The same things were measured in two ways. Each way mixes the same 8 hidden numbers, adds some noise and spreads widely along 6 directions of its own, which tell nothing about the thing.
In the rows, zero is written as 128.
Some things both ways: the first way, then the second way.
[172  92 155  91  82 175 113 104 116 178 163 100  91 103 161]
[128 148 130 123 146  87 122 134 154 139 137 149 136 143 134 120 109 122
 130 130 153 110 117 163 151]

[111 168 147 113 139 143 128 107 106 130  91 142  98 150 139]
[104 158 100 144 122 144 115 150 112 132 194 179  89 134 149  69 157 131
 160 131 125  97 109 171 113]

[160 135 125 123 110 105  79 119 149 152 124 133 113  87 158]
[161 125 194 143 141  87 125 144 145 114  54 145 149 145 137 112  71  76
 133 111 205 168 100  93  83]

[112 123 150  75 135 184 135 140  95 153 114 114  85 149 169]
[167 157  90 106 174  64 141 132 156 125 171 140 132 137 124 122 149 122
 135 132 136  39 130 184 197]

[112 151  98 160 114 119  70 106  96 112 129 178 157 140 132]
[ 92 106 164 144 118 136 111 109 138 124 110 152 146 154 151  88  85 143
  87 153 157 142 142 149 122]

[145 105 123 137  78 181 121 115 122 139 154 128 118 111 184]
[146 155  64 118 173 131 101  47 127 157 167  71 115 108 124 181 143 151
 130 160  61  92 190 152 210]

[122 148  91 203 122  98 102 143 143 133  84 151 141 107 128]
[110 138 117 107 136 102 138 138 102 129 108 115 117 110 113 174 118 101
 185  84 106 160 127 139 122]

[197 138 134 141 135  94 106 101 173 120 122 127 104 139 165]
[ 60 125 119 144  99 155 125 124 126 158 136 144 117 118 133 145 111 157
 122 101 104 191  98 129 101]

[145 135 148 143  76 168 148 107 123 166 144 137  86 101 128]
[ 95 138  94  97 127 143 104 115  65 151 163 111  72  91 133 179 143 121
 198 109  74 163 131 149 119]

[ 63 118 172 111  98 181 112 179  80  96  88  79 183 197 125]
[184 151 117 166 141 128 102 130 154 107 187 175 113 149 154  64 137 142
 139 165 187  59 115 127 124]

[118 118  94 169 117 119 105 120 158 102 104 147 176 234 146]
[ 79  12 159 104  95 105 156  90 129  99 132 126 124 126 138 173  89 148
 117 131 153 126 120 112 107]

[ 96 157 135 106 116 106 112 159 139 153  67 128 160 186 150]
[ 86  78 127 170  92 142  95 155 132 167 214 165 125 109 133  95  95 181
 140 143 176 115  89 158  85]

[159 155 151  65 141 121 121 105 123 128 127 128  67 125 158]
[ 47 132 123 139 106 119 127 161 119 120 150 207 131 129 149  69 110 135
 145  79 146 161  89 158  94]

[189  76 115 113  72 137 135  85 165 162 147  77  80 110 170]
[156 122 125  92 147  92 170 101 126 123 109  73 133 104 103 166 149  70
 176  95  99 106 157 107 159]

[128 153 141 176  87 111 172 120 138 163  76  88 138 137  97]
[ 73 115 105 131 113 136 130 121 101 118 153 144 117 128 130 135 115 169
 128 105  96 144 127 159 143]

[106 137 147 138  70 138 155 149  83 182  86  85 163 129 123]
[194 164  84 143 179 108 124 103 110 118 165 120 110 129 126 103 143 142
 118 117 105  71 137 142 199]

[145 159 151 160  78 136  96  90 159 192 106 148 117  71 143]
[147 112 165 117 140  71 123 108 141 108 111 127 122 160 133 147  63 128
 133 129 163 132 126 134 150]

[177 105 145 151  72 143  67  88 168 182 150 102 108  60 144]
[183 133 116 132 154  91 162 110 142  84 154 117 104 164 124 101 144 109
 152 144 122  30 159 154 185]

[185 109 137 133 135 137 158  77 128 118 142  87  78 168 123]
[103 149 129 150 119 172 151 149  84 134  95 123  76 127 133 114 164  84
 154 100  80 162 117 131  82]

[ 98 204 132 130 131 125 142  96 108 141 119 119 131 152 131]
[145 140 140 135 130 156 109 114 140  75  87 159 151 170 155 127 114 174
  73 168 160 138 141 116 137]

[145 102 152  89  87 137  79 167 108 132 175  73 135 105 135]
[126 127 132 145 135 145 124 118 160 108 103 160 180 139 147  97 127 157
  65 151 164 118 134 121 137]

[147 123 137 126  93 144 161  85 146 203  65  95 110 133 175]
[108 135 123 193 139 135 109 118 157 172 132 136 119 125 139 104 106 126
 115 140 143 128 117 143 102]

[170 133 161  54 151 143 128 138 123 164 162  87  67 135 151]
[141 147 119 102 127 131 151 168 114 160 112  89 136 104  91 203 155 130
 141 103  90 150 107 136 143]

[100 177 127 156 132 103 121 109 113 146  78 117 140 156 106]
[146 149 176 148 121 143 110 156 190 147 119 142 182 182 129  86 107 164
  60 203 179  95 139 174 153]

Other things, the second way, with their names:
J896: [107 122 163  97  80 135 151 166 112 114 123 118 160 137  97 141 112 148
 154 103 116 161 129 135 137]
J734: [ 43 139 121 105 103 109 164 153 155 120 132 194 168 134 136  92 136 134
 121  78 129 150  98 156 128]
J390: [153 145 140  95 108 148 111 145 140 190 186  91 106 124 109 177 149 146
 144 176 111 116 116 151 148]
J490: [129 137 129  93 104 170 161 100 147 122 122  99 145 131 118 159 172 139
 122 143  87 129 155  99 156]
J670: [127 116 137  93 137  75 147 154 138 136 111 109 174 121  97 181 100 135
 132 104 138 131 127 160 163]
J106: [ 92  54 153  87 115  79 125 118 168 140 174 171 184 127 143 121  87 182
  58 147 192  99  92 156 157]
J598: [ 89 117 141 126 121 142 156 116 148  96  80 136 158 166 137 125 127 149
  76 148 116 127 158 153 152]
J883: [143 140 161 135 157  92 130 145 119 101  31 137 159 135 130 134  85  89
 133  87 165 180 124 110 107]
J486: [112 113 117 116 165  59 132  97 142  83 107 175 123 134 163 122 102  90
 155 107 175 114 128 129 116]
J256: [ 66 102  97 164 121 159 147  90 133 143 156 135 107 119 143  97 150 131
 112 130  92 104 140 149 123]
J764: [ 49 110 117 153 116 134 157  97 119  76 123 185 104 146 168  51 135  93
 155 102 121 119 147 138  94]
J358: [123 139 146 146 128 102 137 171 113  95  91 184 101 154 143 123  99 119
 137  82 165 168  63 124  82]
J236: [ 85 185  90 161 108 160 114 132 116 139 179 133  96 139 117 120 124 161
 191 116  73 146 151 172 142]
J197: [141 148 109 168 128 176 153 113  94 121 139 110  56 133 134 100 175 100
 154 125  70 106 134 123 117]
J868: [168 184 155 183 159  97 111 177 138 175 107 123  73 159 121 118  97  81
 152 132 149 131  88 175 103]
J138: [163 132  95 116 138 111 141 113  90 103 167 116  86 106 118 149 146 117
 195  87 101 111 122 106 142]
J704: [151 168 115 181 147 159 131 120 165 164 131 127 133 140 134  86 154 132
  75 153 121  95 121 135 145]
J243: [188 147 139 142 143 147 136 130 149 169 134  76 120 137 109 143 154 125
 101 175 113  84 134 142 156]
J565: [115 140 148 104 111 147 152 144 103  91  89 145 102 154 140 137 148 114
 135 113 108 161 112 123 110]
J156: [ 43 149  70 151 126 163 156 138 114 155 135 147 121 103 127 118 175 138
 118  83  59 145 118 166 122]
J69: [192 173 154 161 153 130  82 154 129 165 143 124  96 145 135 101 111 110
 141 172 166 110 113 155 117]
J589: [128 121 108 100 138 103 182 105 165  93 110 140 163 148 127 155 149 160
  68 119 117  97 121 128 188]
J594: [165 117 140  73 138 137 144 121  85 123  97  85 138 100 118 167 165 103
 128 122 102 132 142 107 147]
J712: [ 63 119 113  75 118 111 151 128 142 110 127 182 168 136 145 138 135 177
  65 106 121 143 100 156 165]
J931: [130 120 170 116 127 127 120 100 147 147  94 111 153 133 133 137  97 127
  95 140 142 163 135 110 137]
J430: [168 177 109 157 143 123 164 128 145  93 144 111  98 188 111 102 146 130
 146 144  85  51 168 176 196]
J912: [ 44  59 155 112 107 165 136  91 146 169 120 140 139 118 166 114 148 126
  46 174 132 129 126 149  98]
J643: [177 143 150 122 163 118 116 129 162 211 114  63 133 122 110 181 134 107
  95 180 127 104 129 156 154]
J951: [110 120 136 173 108 186 115 123 122 168 176 121  84 133 142  73 150 121
 134 179 117  92 139 158  97]
J958: [120 165  93 127 132 148 145 145 122 174 119  67 119 108  85 214 154 133
 158 113  54 149 141 156 148]
J281: [ 76 141 101 108 111 106 112 133 139 138 204 170 121 125 136 120 117 150
 181 118 133 122 119 172 136]
J902: [ 91 129 166 105  90 157 120 133 164 128 121 157 168 159 144 114 121 157
  93 173 153 145 136 144 129]
J305: [102 137  94 137 128 178 125 131 114 168 152 114 117  96 130 133 184 130
 130 150  92 109 139 157 116]
J105: [ 54  83 151 140  95 168  86 124 123 149 128 169 140 115 162 123  96 157
 107 155 172 183 111 127  55]
J393: [140 105 169 105 124  89 149 112 155  62 119 179 147 168 157  75 107 119
 111 134 189  93 126 117 142]
J370: [203 145 127  78 174 102 107  89 108 121 124 108 115 122 142 165 132 124
 112 141 129 116 129 113 180]
J790: [ 56  99 116 104 104 136 160 141 114  93 117 174 143 136 140 135 141 162
  95  98 115 148 106 148 126]
J310: [122 105 126 122 106 109 126 151 139 109 143 149 157 136 113 184  88 211
 108 116 155 150  91 128 142]
J898: [ 99 140 175 142 115 158 105 163 146 205  78 113 123 127 130 167 114 100
 122 161 149 192 100 145  57]
J216: [152 132  91 114 131 141 111 117 111 136 165  74 116 115 101 216 131 177
 162 153  87 112 162 150 171]
J525: [122 151 125 122 115 115 141 134 117 111 173 126 121 147 115  85 125 123
 183 116 102  93 160 170 171]
J982: [ 99 143  93 142  90 170 148 150 122 103 174 164 118 129 128 107 169 158
 165 114 108 119 116 126 111]
J997: [161 122 162  84 113 106 120 138 142 161 163  86 148 127  99 164 111 136
 153 153 138 112 135 146 166]
J350: [179 142 116 136 170 139 132  63 132 159  92  46 121 101 116 175 145  90
 131 139  85 124 171  89 157]
J849: [145 129 149 137 129 148 126 134  94 142 103  90 112 114 118 137 129  97
 156 124 115 149 139 120 107]
J112: [ 70 141 152 140 122  78 133 159 159 136  93 167 147 162 123 138  55 150
 110  87 146 185  91 171 132]
J548: [120 170 131 118 107 124 129 169 130 172 175 118 117 121 103 122 136 109
 199 113 109 132 119 161 132]
J716: [144 161 162  86 121  77 110 130 150 136 140 120 141 146 115 147  75 113
 192 124 151 150 140 141 161]
J74: [174 105 154 143 159 115 164 135 145 105  71 131 142 148 139 106 144 104
  58 145 164  81 112 124 126]
J41: [ 86 115 151  99 130  61 149 131 148 110 107 162 149 151 134 133  76 129
 119  90 150 148 105 155 152]
J427: [ 71 104 107 132 107 114 142 114 173 103 147 196 157 126 150 122 116 165
 117 106 167 137  93 107 109]
J130: [126 157 123 157  98 200 129 154 131 163 123 110 124 109 113 153 166 126
 153 132 107 163 118  99  78]
J85: [170 145 164 117 124  90 114 159 158 147 133 115 162 145 100 156  79 152
 131 135 167 135 111 140 159]
J981: [166 157 175 141 142 112 124 104 148 106  78 133  90 176 151 114 100  77
 144 148 156 143 129 107 112]
J614: [ 85 162  42 127 130 161 124 123 107 139 188 140 101 113 129 153 179 179
 137 124  56 112 134 178 164]
J391: [106 146 121 118 175  55 122 118 130 111 101 195 118 125 171  91 104  66
 154  81 173 139 100 138 105]
J956: [183 173 139 151 154 114 107 143 161 108  92 153 118 166 146 144 116 114
 137 161 184 125 113 120 104]
J22: [158 139 142  87 129  88 123 147 159 135 156 135 149 150 116 161 112 166
 107 152 152 102 109 164 181]
J965: [111 157 110 134 145 119 175 118 148 126  96 111 140 150 112 126 144 121
 105 109  74 111 153 163 185]
J161: [111  86 126 165 135 157 122  53 136 142 135 114  99 121 160 109 126 118
 100 161 124 108 148 110 111]
J167: [171 157 144 157 147  92 106 124 145 115 141 168 107 137 153  74  99  84
 178 117 192 119 103 101  97]

Some of these things the first way, each followed by its name:
[181 124  90 152 120  93 125  84 152  87 138 133 117 181 161]  J931
[162 104 135  88  80 142 176 110 115 182 151  50  94 107 139]  J883
[180 144 137 148 155 145 144  61 155 195  83 136  72 127 171]  J868
[104 127 140 144 121 158  88 111 105 100 101 150 137 175 124]  J951
[118 185 147 108 136  83 138 116 134 111 103  88 108 152  92]  J896
[157  90 121 188 108 145 111  69 131 124 134  58 153 159 123]  J430
[111 120 156 124 134 175 168 166 109  85  57 127  74 139 143]  J391
[176  96 151 206  77 158 154  58 164 115 100  81 109 141 120]  J981
[179 109 121 152 105 128  77  96 118 184 149 124 142 103 155]  J112
[142 103 109 137 120 128  67 116 105  91 142 132 137 159 144]  J548
[122 124 126 134 113 143  84 153  99 160 137 140 122 111 133]  J305
[103 198 123 196 155 109  93 105 103 115  91 172 134 138  98]  J565
[ 92 152 129 161 116 124 138 158  62 141  92 125 158 173  95]  J712
[146 136 101 181 127 112  69 122 128 117 117 210 108 142 135]  J912
[ 62 166 145 135 100 152  87 113  68 128  95 129 161 140 116]  J490
[143 143 168 171 108 131 109 115 159 100  99  85 116  92 112]  J236
[131 180 177  75 146 132 118 135 112 159 128 123  73 111 120]  J790
[109 133 127 180 126 134 126 177 155  86 112  91 162 179 116]  J216
[187  85 102 155 149 137  94 137 147 116 149 146 101 172 172]  J643
[140 117 102 136 120 155 108 114 149 122 117 154 101 126 195]  J486
[136  96 132 143  60 157 140  87 115 189  96  95 135 135 146]  J256
[143 123 155 117 118 152 145  77 148  80  97  97  68 133 137]  J764
[142 127  75 160 100  99 107  91 129 127 141 139 157 195 149]  J997
[120 133 127 143  73 101  91 176 113 175  99 149 168 145 124]  J106
[127  93 155 125 107 167 150 145 126  64 107  80 121 198 127]  J281
[134 126 118 120 103 129 156  63 120  99 124  84 113 178 129]  J525
[ 73 136 127 166  90 120  96 168 108 139  41 110 208 163 145]  J427
[151 100 157 142  98 160 136 118 167  97  88 110 105 160 152]  J161
[150  91 130 111  86 153  69 112 124 112 141 120 142 134 189]  J167
[154 114 120 141 103 142  78  89 107 145 185 110 125 112 127]  J598
